The rows come from 5 hidden closed curves, with some noise, and rows from the same curve form a group. Each curve winds through 8 dimensions. The rows are also pushed far along 4 directions, which tell nothing about the answers.
Known rows, each followed by its group:
[-32   2 -20   3 -24  -4   2  -5 -47 -18   3 -26 -28  12  24 -18  28  -4
 -30  -4  -9 -21] | (3)
[ 21  -7  12  16   4   3  18  30  38   2  24  -8   1  -7 -17   1  26  -8
   4  22   5  12] | (0)
[-46 -12   9 -21 -28  31  32 -57 -14 -72  37  33 -28  -9  21   0  23  19
 -38  18  22 -37] | (2)
[-21 -16 -16 -20 -18  11   4 -34 -16 -13   1   9  -4   1   9   7 -11  12
 -11  -3  10 -13] | (3)
[-35  17 -21 -56   8   0   2 -50 -56 -33 -24  36  13  -2 -12  18 -53  40
  -1 -14  15  20] | (3)
[ -7 -26 -36 -18 -32   2  42  50  13  26   5   1 -33  18 -30  18  18  23
  19   6  63  31] | (1)
[-13 -22  -1 -25 -12  -3   1 -45 -13  -6  18   9   6 -28  -9  13 -11   7
 -10 -23 -18  -8] | (2)
[ -3  15 -32 -39 -27  19 -22  50 -45  -1  17 -47  39  -7   4  41 -12  -5
   8 -56 -27  -9] | (3)
[-19  16   9   2  -6  -5 -11  10 -42 -20  15 -28   1 -15  15  -3  19 -18
 -11 -24 -47 -25] | (2)
[ -41  -39  -19    0   -2  -25   34 -108  -11    9   -9   46  -21   60
   -2   -8  -18   60  -29   50   64   30] | (2)
[ -2  -5  10 -11  11 -22 -14 -46  -4   8 -19   1  -9 -18  -7 -16 -17  11
   6   7  19  20] | (0)
[ -3  13  15   2   3  12 -18  24  18   6 -12  -5 -11  -5  11  -6  -2 -12
  27   0  20 -13] | (1)
[  3  13 -15  -7  -6  17   4  -9  -8  -6  -4 -11   7 -13 -14  22 -18  29
 -16 -20 -14   5] | (0)
[-32  -2 -20  -2  -4  22   1  -7  23   0  28  12  -3  15   5   4   7   8
 -27  12  10  -4] | (2)
[-29   2  13   1 -12   1  20  -6 -28 -49  13  11 -13  26  25 -15  30 -11
 -13  23  15 -26] | (4)
[ -5 -17 -19  -5  35 -25 -24 -37  -4  19 -32  19  25  27   8 -20 -40 -13
  13  30   4  22] | (0)
[-15   6 -10 -27 -11  17   4  27   6  -2   8  -6  -1   4 -10  19  -4  18
  17   1  46  14] | (0)
[ 27  -5  -1  35  15   0  14  12  40  23 -16   2 -10  28  -6 -11   5  11
   4  42  33  25] | (1)
[ 39  22   2   6   2  35 -48  78  26 -10  15 -31  20 -29  42 -18  25 -73
   5  -9 -36 -34] | (1)
[-41  13   7  17 -15  31  14 -13  -8 -60  30  -7 -26  31  41 -18  46   7
 -43  45  25 -33] | (2)
[ -2 -17  12  38  -9  -4  20 -18   3 -19   0  15 -21  21  25 -25  28 -23
 -23  18 -20 -39] | (3)
[-21  20  -7 -31 -15  -1 -21  22 -52 -21  27 -62  30 -24  -8  22   5  -2
  -4 -40 -38  -5] | (3)
[-65  13   2 -22 -47   4  25  -6 -57 -46  24 -17 -50  20  16  -2  46  28
 -22  -5  50 -21] | (3)
[ 40 -19   4  26 -30  30  23 116  54  48  23 -26 -15  13  -1  28  42 -21
  52  -4  33  -7] | (4)
[-20   8 -19 -48  -4 -17   6  -9 -41 -23  -1   6  21 -13 -29  17 -23  13
  -6 -30 -13  17] | (1)
[-19  11  14  -5 -12  16   8  11   9 -18  -6   7 -25   2   4  -1   8   6
  10   1  33 -17] | (1)
[ -7  14   6  -4   4 -16 -11   1  -8   3  18 -16  22   1 -11   6   4  -2
 -10 -18 -17   6] | (3)
[-16   0 -32 -28 -12  -5  28 -15 -45  -6 -14  -2  -6  -9 -33  29 -24  50
  -6 -20  -1  29] | (3)
[  0  -9 -24 -26  18 -22 -18 -31 -17   7  12  -3  39  -8 -14   1 -21   0
 -16   2 -21  36] | (0)
[-40 -17 -37 -28   4 -25  12 -45 -50  10  -1   9  10   3 -24  19 -28  31
 -13 -14 -23  29] | (2)
[  2 -12   1  -6  20  12 -15  -9  23 -14 -10  37 -12 -28  21 -28  -5 -37
   8  24  -7 -13] | (2)
[ 31 -19  13   7 -16   3  14  32   7  -1  12 -18  -1  -6   5   4  22 -15
  20   6  10  -5] | (2)
[ -8  12  28  37  -9  31  -7  27  64  11  17  -9 -30  -9  10  -6  29 -13
  -4  -4   4 -41] | (2)
[-33  32   2 -13 -32  27  -9   5 -45 -28  22 -29   0  -7  19  27   9  16
 -22 -52 -26 -44] | (4)
[ 43  17   6  21  16  26  -9  80  52   1  -4 -14   8 -18  -1  -6  13 -37
  21  17  -9   0] | (3)
[  9   4 -11  12  -4  15 -18  -5   8   9 -13 -13 -17  -8  21 -14   2  -5
 -14   1  -3  -9] | (0)
[  5   3   2   4  -3  24 -13  25  23  -5  12   7 -12  -4  26 -13  19 -23
   0  12  14 -16] | (0)
[-23 -25  -2 -13   5 -19  14 -39 -21 -11  -1  17 -11   9   2 -11   0   8
   5  31  25  15] | (4)
[ 18  -8  -8 -21  37 -26 -28 -25  -3   1 -23  22  29 -10  -1 -27 -31 -27
  11  23  -6  30] | (4)
[-29  16  28  20  26  11 -26 -54  -1 -40 -22  17 -18  -1  46 -43  -4 -20
 -13  38  -8 -41] | (1)
[-18  -8   7 -10   0  15  -3 -28   5 -21  14  11 -14 -20  13 -10   5  -2
  -8  18   8 -10] | (4)
[-25  -1   4  33 -59  31  41  42  14  10  38 -19 -45  52  19  23  58  25
 -17 -13  45 -41] | (4)
[  2  26  37  26  38   4 -22 -12  32 -11 -26  25   9 -15   4 -17 -22 -24
   9   0 -40 -30] | (4)
[-26 -42  -1  -2  12 -18  12 -28  36  51  -2  46 -26  21 -11  -3 -11  15
  33  30  55  27] | (4)
[ 22  -5 -16  29   6  -4  -8  88  45  52  21 -53   9  11 -19   0  31 -24
  18  15  -5  27] | (0)
[ -8 -11  12   4   3  -3  15 -21  27 -10  -7  47 -14   7  -1 -13   0  -9
  -6   7   9 -15] | (1)
[-13  -9 -18  -2  16   3  21 -54 -22 -34 -12  33   6   0  -3  -2 -22  18
 -28  24 -28   3] | (0)
[-27   8  22  25 -35  14   4 -10 -13 -19   4 -28 -39   9  28  -7  30   3
 -19 -19  -2 -58] | (3)
[ -2  13   5   2  -2  -3   5  -3   3   5   6 -26  -3 -20 -30  14   1  29
  -8 -13  -6  15] | (0)
[  8  39   7   3 -28  18  -7  74 -30 -22  13 -59   8   1  14  14  31 -16
   0 -37 -20 -32] | (4)
[-32  14 -14   0  -1  13   3  15 -12  -4  17  -1 -10   4   2   8   9   8
 -13  -5 -14  -3] | (0)
[ 31   6 -11  -3  35 -11 -22  60  13  36 -18   5  37   3 -12   4 -23 -29
  43   2 -16  34] | (2)
[ 15   3  -9   8   2   1  16  25   8  11 -19  -8 -11 -12 -24   8  -5  13
  10  -3  -3  18] | (3)
[-39  21   4 -13 -14   3 -24 -24 -30 -15  31 -26   5  -2  15   2  11   6
 -33 -26 -15 -21] | (4)
[-26 -31 -10 -29  14 -44   9 -54 -37   4  -3  22  20  23 -17   0 -24  16
  13  21  20  38] | (0)
[-25 -24 -18  -4   9 -17   1 -39 -13   4 -12  15   5  40  10 -15 -14   4
   1  35  28  13] | (0)
[-19  16  13  23  -8   6  -8   1  18  -8  16  -9 -10  25  17 -15  26 -10
 -28   3   5 -28] | (1)
[-13 -33 -37  -9  -5  -1  33 -30  -8   8  -8  30 -10  17 -13  12 -17  29
  -8  17  13  21] | (4)
[-35   8 -33 -32 -12 -14   1 -24 -38  -5   1  -2   6  14 -14   7 -14  25
 -27 -21   6  16] | (1)
[-25  -2 -18 -10 -15   6  -8  12   2  20  34  -9   2  11   1  12  13   3
 -12 -15   3   1] | (4)
[-37  12  -2  -5 -24   5  17 -16 -39 -57  32 -12  -4   7   8  -2  31   3
 -50  -7 -24 -30] | (1)
[ -3   9   0 -25  19  -7   2 -54 -21 -33 -12  44  13 -15  -8  -4 -30  15
 -19  -1 -13  12] | (3)
[ 10  -4  24  51  36  19   1  -5  74 -21  -7  40 -40 -17  22 -56  30 -38
 -16  72  -6 -17] | (0)
[ 24 -14  20  20   0  35   1  36  73  -8  24  18 -11 -18  17 -14  30 -42
   7  26   9 -30] | (2)
[-23  31  33  21   7  18 -13 -43 -13 -48   3  12  -1   6  36 -13   4  -4
 -34  -1 -29 -52] | (2)
[ -4   3 -10 -16  -1  -5 -21  16 -27 -12  30 -29  20 -10  13  -8  18 -23
 -13   0 -20   6] | (1)
[  6   3  -9 -10 -43  24 -11  85  18  16  39 -40 -27 -14  16   1  53 -31
   6 -25  26 -18] | (1)
[ 18  14 -10 -40  28 -23 -26  20  -5   7 -26  10  43 -32 -34   7 -48 -20
  29 -30 -29  28] | (1)
[-13  -9   2  -2   5   0 -23 -24  26  13  19  -2   5 -14  -2  -7  -2  -9
 -12   0  -7  -5] | (2)
[-41   9  10  30   0  25  -7 -11   5 -30  20 -12 -25  -1  32 -21  32 -17
 -32  18 -31 -47] | (4)
[-25  14  37   4 -38  17  34  17 -17 -26  38 -23 -13   2  -7  37  33  31
   1 -28   8 -32] | (4)
[  9 -18 -15  24 -34  32  26  24  31  15  -1  -2 -35  16  11   8  20   9
  -5   3  26 -23] | (3)
[ -4 -11 -17   0 -11 -15   6  19   0  30  21 -12  13  20 -16  14   9   2
  -3 -16  -5  15] | (1)
[ 20  16 -11  40  18  18  -7  -4  27  -8 -31  13 -24  -1  22 -35   3 -14
 -33  26 -24 -13] | (3)
[ 15 -17  -8   9   2  14 -11 -20  26  11  -1  31   3   5  24 -11  -8 -19
 -10   7  -4 -16] | (2)

New rows, each followed by its group:
[ 17  12   3 -13 -25  12   8  21 -29 -24  34 -28  36  -9  -6  34  10   7
 -15 -39 -31 -12] | (4)
[  9   8  30  28  31   1 -17  -9  57  23 -22  35 -10  19  13 -25 -10 -13
  19  29  32  -4] | (2)
[-20  13  14 -29   0 -11   6  -2 -46 -21  16 -11  36  -6 -21  35 -15  18
  15 -30 -20   5] | (1)
[ 25   2  17 -11 -10   2  -5   1  -2  -1  14   4  25   4   6  14  -2  -3
   7 -20   8  -6] | (4)
[-10  29  -4  -2 -28  36   6  47 -17 -33  -4  -9 -28  10  30   0  24  -3
  -6 -10  20 -34] | (3)
[  0  -6  16 -13  -9  -6   5  -7   7  -8  43  -8  17  -9 -11  13  17   4
  -6  -3   8   7] | (4)
[-12  16  24 -26  20 -15 -18 -56 -26 -32   4  21  23 -11   4 -10 -18   7
  -8   5   4   9] | (1)
[-13   2   0 -24   9 -17  -6 -10 -40 -29  -1  10  19   6   8  -9  -6 -16
   4   5  -5   4] | (4)
[  3  22  22  -4 -22  19  -3  49   9 -27  26 -14   1 -18   7   7  29 -28
  -2 -35 -16 -40] | (1)
[ -4   4  -7 -35   0 -20 -30  26 -50   2  16 -45  46  -3  -1  15  -8 -19
  24 -23 -17  15] | (0)
[ 49   4  20  42  16  -7 -13  64  55  30  -4 -29  -9 -20  -5 -25  32 -42
  20  17 -13   6] | (1)
[-21  -3  -3 -12 -23  19  19  38   7   2  19   6 -20  19   4  16  20  11
  18   4  49  -3] | (0)
[ 25   7   0  15  20  -9  -3  11  10  14 -15 -14   8   3 -11  -6  -5   6
   6  20   5  28] | (1)
[ -5  12  13 -11  29   7 -18   1  36  14  -9  32  13 -22 -19   8 -33  -4
  24  -8  -7   5] | (2)
[ -3  29  28  13  10  29 -30 -42  -1 -58   1  18  10 -15  49 -25   0 -29
 -39   0 -41 -60] | (4)
[  6  -8 -27 -42 -25 -12 -18  57  -1  51  14 -20  -5 -20 -20  14   5 -10
  30 -42  28  30] | (1)
[  0   9 -25 -57  16 -26 -41 -23 -73 -12 -24  -6  25 -52  -1  -9 -40 -17
   5 -35 -48  21] | (3)
[-56  21   4 -33  -5   1 -15 -24 -46 -33  21   9 -10 -10  18  -7   8   0
 -17 -15  -2 -15] | (2)
[ 28  11  14 -13   3   8 -33  51  18 -12  21 -11   9 -41  16 -22  25 -61
   9 -11 -21 -15] | (1)
[-38  -1   0   8 -18  15  -5  12  21   0  37 -14 -35   7  19 -18  46 -10
 -22  15  24 -19] | (2)
[  2  -2  22  53  -7  21  26   4  52   9   2  18 -25  40  12  -1  22  11
  -9  23  23 -27] | (2)
[ 25   7  30  -4  28  -5 -23  12  20  -3   8   8  29 -13   5  -8  -4 -28
  25  15   1   9] | (1)
[-32 -13  -6 -24   0  13   4 -47 -17 -42   0  41 -24 -21  21 -19  -2  -5
 -14  19   5 -15] | (2)
[-23  12 -11  -2 -55  23  39  40 -14 -12  22 -21 -32  34  -2  26  37  36
 -17 -24  44 -18] | (4)
[ 11  40  16 -18  21  23 -40  47  20   5   0 -15  29 -32  -6  17 -23 -14
  30 -27 -13  -2] | (2)
[ 38  -1   0  -8  14  19 -36  71  40  18   1  -5  11 -45   9  -9   4 -62
  39  -7 -21  -6] | (2)
[-31 -13   4   5 -28   6  22  19  -7   2  24  -1 -38  25  17   0  39   5
   8  11  47 -11] | (0)
[  3  13 -19   7  -2  15  -7  -8 -13  -8 -35  14 -29  -2  24 -20  -8  -1
 -18   1  -4 -14] | (3)
[-12  21  -5 -22  14  -6 -10  11 -52 -25  -2  -5  26  -4   3   9 -15  -5
   9 -10 -26   9] | (2)
[ -5  19 -23 -18 -34   8 -11  42  -7  43  14 -42  -9   5 -17  31   3  34
   0 -50  29  16] | (3)
[-25 -13  24   2  18  21   6 -85  16 -68   2  64 -16 -17  32 -34  -4 -14
 -32  47  -4 -39] | (2)
[-18  15  39  25  13  -6  -5 -17  32 -17   0  11 -18  12   8 -30  17 -13
  -9  22  15 -25] | (1)
[ -4  10 -17   2  16   1   0   7   8  16 -42  31  -2  34  -1  -2 -33  10
  16  10  26  13] | (3)
[ 21  11  12  46  -2  13  15  24  22  -2 -29  -3 -32   2  10 -14  14  -8
  -4   5 -15 -27] | (3)
[ 20  -7 -24  26 -14  26  24  52  33  18  -2 -11 -14  18  -5  13  15   4
   0  10   9  -1] | (3)
[ -6  10  13  -9   6 -17 -13  25   5   6   4 -22  -6 -17 -14 -11  12 -15
  16  -4   7   9] | (1)
[ 30  11   6  55 -16  37  -2  56  62  22   0 -30 -23  17  19  -3  30 -10
  -6   6  11 -30] | (0)
[ -4  22   7  -7 -18 -10  13  25 -42  -7  -3 -28  -6 -10 -19  20   7  18
   6 -42 -16  -1] | (3)
[-17  13  22  17   0  21  -6   5  -8 -17   0  -1 -10  -2  27   2   5 -12
   7 -10 -26 -44] | (4)
[-16 -10 -11   0   6  15  -4   2   7  -6  17  19   6   2  16  -1   4 -21
  -5  10 -22 -15] | (4)
[-17  -4   1 -48 -26 -18  -4   1 -32  36  23  -6  15  10 -20  40 -12  33
  29 -50  41  24] | (4)
[  4   2  -7  21   8  29  -2   3  16 -20 -16  16 -17  13  33 -22   5 -13
  -7  38  10 -18] | (2)
[-46  16 -15 -39 -28   1   6  29 -34  -1  44 -31   9  -5 -28  39  12  26
  -7 -44  -1   9] | (4)
[  8   7  47  -2  63 -23 -42 -37  21 -13  -5  28  45 -41  -3 -23 -32 -46
  25  13 -51  -2] | (4)
[ -5 -17 -33  11  34   1  10 -13  56  45 -33  58 -10  23 -24  -4 -38  19
   8  38  27  41] | (0)
[  7 -14 -31 -18  38 -15 -32 -55 -10  -2 -26  23  36  -4   6 -22 -46 -14
 -11  27 -21  26] | (0)
[ -5  -5  -9  -8  -1   0  -2 -14   5  30 -18   2 -11 -10 -17  14 -26  27
  14 -14  13  15] | (4)
[  6  -3 -26 -20  22 -21 -29 -26  -5  38 -10   1   9 -28 -16  -8 -29   4
  -4 -11 -16  41] | (0)
[ 15  37  15  11  20  11 -27   9  12 -23 -13  -9 -12 -34  11 -29   8 -19
 -16   6 -21  -7] | (3)
[-11 -19 -26   7  -6  -9  12  10   1  31  11 -12  -1  17 -14  10   6  10
  -3  -1  -7  15] | (2)
[-36   0  -4 -25   8   2   7 -23 -19 -14  -8  34  -4  10   1   5 -20  16
  14   9  25   7] | (0)
[-35  -1 -21 -18 -15 -12 -10 -23 -45   3 -16  -1 -13  24  18  -7 -11   4
  -5 -15  11 -10] | (3)
[-41  33  -9  -7  16  19 -22 -25 -24 -35  -5  -3  10   3  16  -2 -18   7
 -26   0 -23 -17] | (0)
[-14  -7  17   9 -44  29  17 -17   1 -32  43  -7 -24  19  37  -1  45   8
 -33   9  35 -41] | (2)
[-17   4 -14 -13   3  13  14   2   1 -15  13  12 -18 -25 -13   1   8  13
 -12  11  -1  15] | (0)
[ -2 -19  -4   7 -16  20  16 -41   2 -20  10  30  -4  16  24   1   3   7
 -29  10   2 -25] | (2)
[-34 -14 -14  -2 -36   9  28 -21 -30 -36  12   5 -58   5  25 -23  43   8
 -36  17  29 -20] | (3)
[-15   9  66  33  26   9  -8 -26  35 -56  27  15  -4 -17  29 -35  34 -42
 -12  41 -25 -49] | (4)
[-36  -5 -23  -5 -22  12  12  14 -16   6  27 -21 -12   5  -4  19  16  17
 -12 -12  -5  -4] | (4)
[-24  18  16  24 -50  31  43   2 -24 -47   8  -1 -50  23  25   8  41  28
 -33 -16  16 -56] | (3)
[-36 -25 -23  11   1   0  14 -32  40  32   9  51 -30  43   4 -13   4  12
 -19  31  41  10] | (2)
[-12   9  25  47  21  11 -11 -47  21 -18 -24  35 -14  22  40 -32  -5 -19
 -21  23 -24 -49] | (4)
[-40  32 -12 -34 -30  19 -31  37 -42 -15  56 -52   8 -23  12  20  29  -7
 -21 -52 -24 -20] | (2)
[-39 -22 -27 -55  27 -45  -7 -72 -40  13 -22  41  28  11 -28   4 -61  23
  16   5  19  50] | (3)
[-22 -15 -10 -15 -32   5  21  35 -20  14  38  -1   3  30   5  31  21   7
  15 -19  20  -4] | (4)
[-29   1   5 -23  35  -9  -8 -74 -36 -60 -37  45  -4 -28  12 -32 -35  -9
  -6  28 -21  -8] | (1)
[ -4  15  41  15  16 -12 -13 -33  -2 -26 -28  11 -19 -23  12 -31  -2 -18
   2   3 -18 -28] | (3)
[-21  -3 -16   4   0  10  -4  10   0   9  12 -12  -2  -3   2   6   5  -3
  -6  -2 -22  -6] | (4)
[ 21 -14  -9   3   2  -5   0  32  28   5  24   1   2   1   3 -20  30 -32
  -8  28   9  16] | (1)
[-13  14  22 -10 -15  18   6 -13  -2 -48   8  20 -17   0  22 -11  15  -2
 -14   5  28 -30] | (4)
[-54  -3  -6 -37 -22 -18  11 -39 -43 -22  11   4 -35 -10  -8  -9  11  25
 -15  -9  30   5] | (1)
[ 11 -12  -1   9  -9  -7  16  11  -7  -5   8   5   2   6   2  -2  15 -15
  -7  -6 -20 -11] | (3)
[  9  12  38  23  29   3 -25 -60  32 -33  -9  20  11  -5  24 -36  -9 -18
 -24  30  -9 -26] | (0)
[ 36  -6  -5  31  28   3 -34   2  47  38 -37  12  -8  -5  23 -35 -17 -34
  10  23  -6  -1] | (0)
[-34 -14 -12 -28 -21  -2  31 -34 -45 -48  29 -12 -11  -4  -3   2  23  26
 -27  24  18  11] | (0)
[ 19  10  10  12   4  20   3  41  43   5  -9  -3 -14 -10  -8   0   7  -4
  16  11  20   2] | (3)
[ -7  -6 -12 -16  16  -4  -5 -18   1 -12 -14   1   3  -7  -7 -12 -15   3
   6  32  20  22] | (0)
[ 12  24 -15 -15 -13  12  -6  21 -21 -40  17 -25   9 -14   6  -7  21  -8
 -37  -4 -12   1] | (1)
[ 20  19   5 -12  24  14 -34 -18   6 -27 -15  27  25 -14  25 -19 -24 -25
  -8   4 -12 -10] | (1)
[-39  13  17 -31   3 -35   3 -63 -69 -37  -4  12   7  -9 -10   1 -17  21
 -12 -26 -18  -2] | (3)
[ -4  39  -2  13  18  16 -25 -23 -32 -48 -48  10 -18 -14  39 -37 -13 -17
 -29   4 -41 -36] | (3)
[  1  14   0   6   1 -10  12 -11 -31  -8 -33   1 -13  -8 -10   4 -15  17
  -2 -21 -24  -2] | (3)
[-36 -13 -23 -29   0  -5  18   6 -12   9  13  24  -7  -7 -26  18  -7  14
   8  -9  -2  19] | (2)
[-19 -10  -5  -6 -21 -16   3 -20 -19  33 -17  -8 -16  11 -11  14 -15  24
  12 -35  13  -4] | (3)
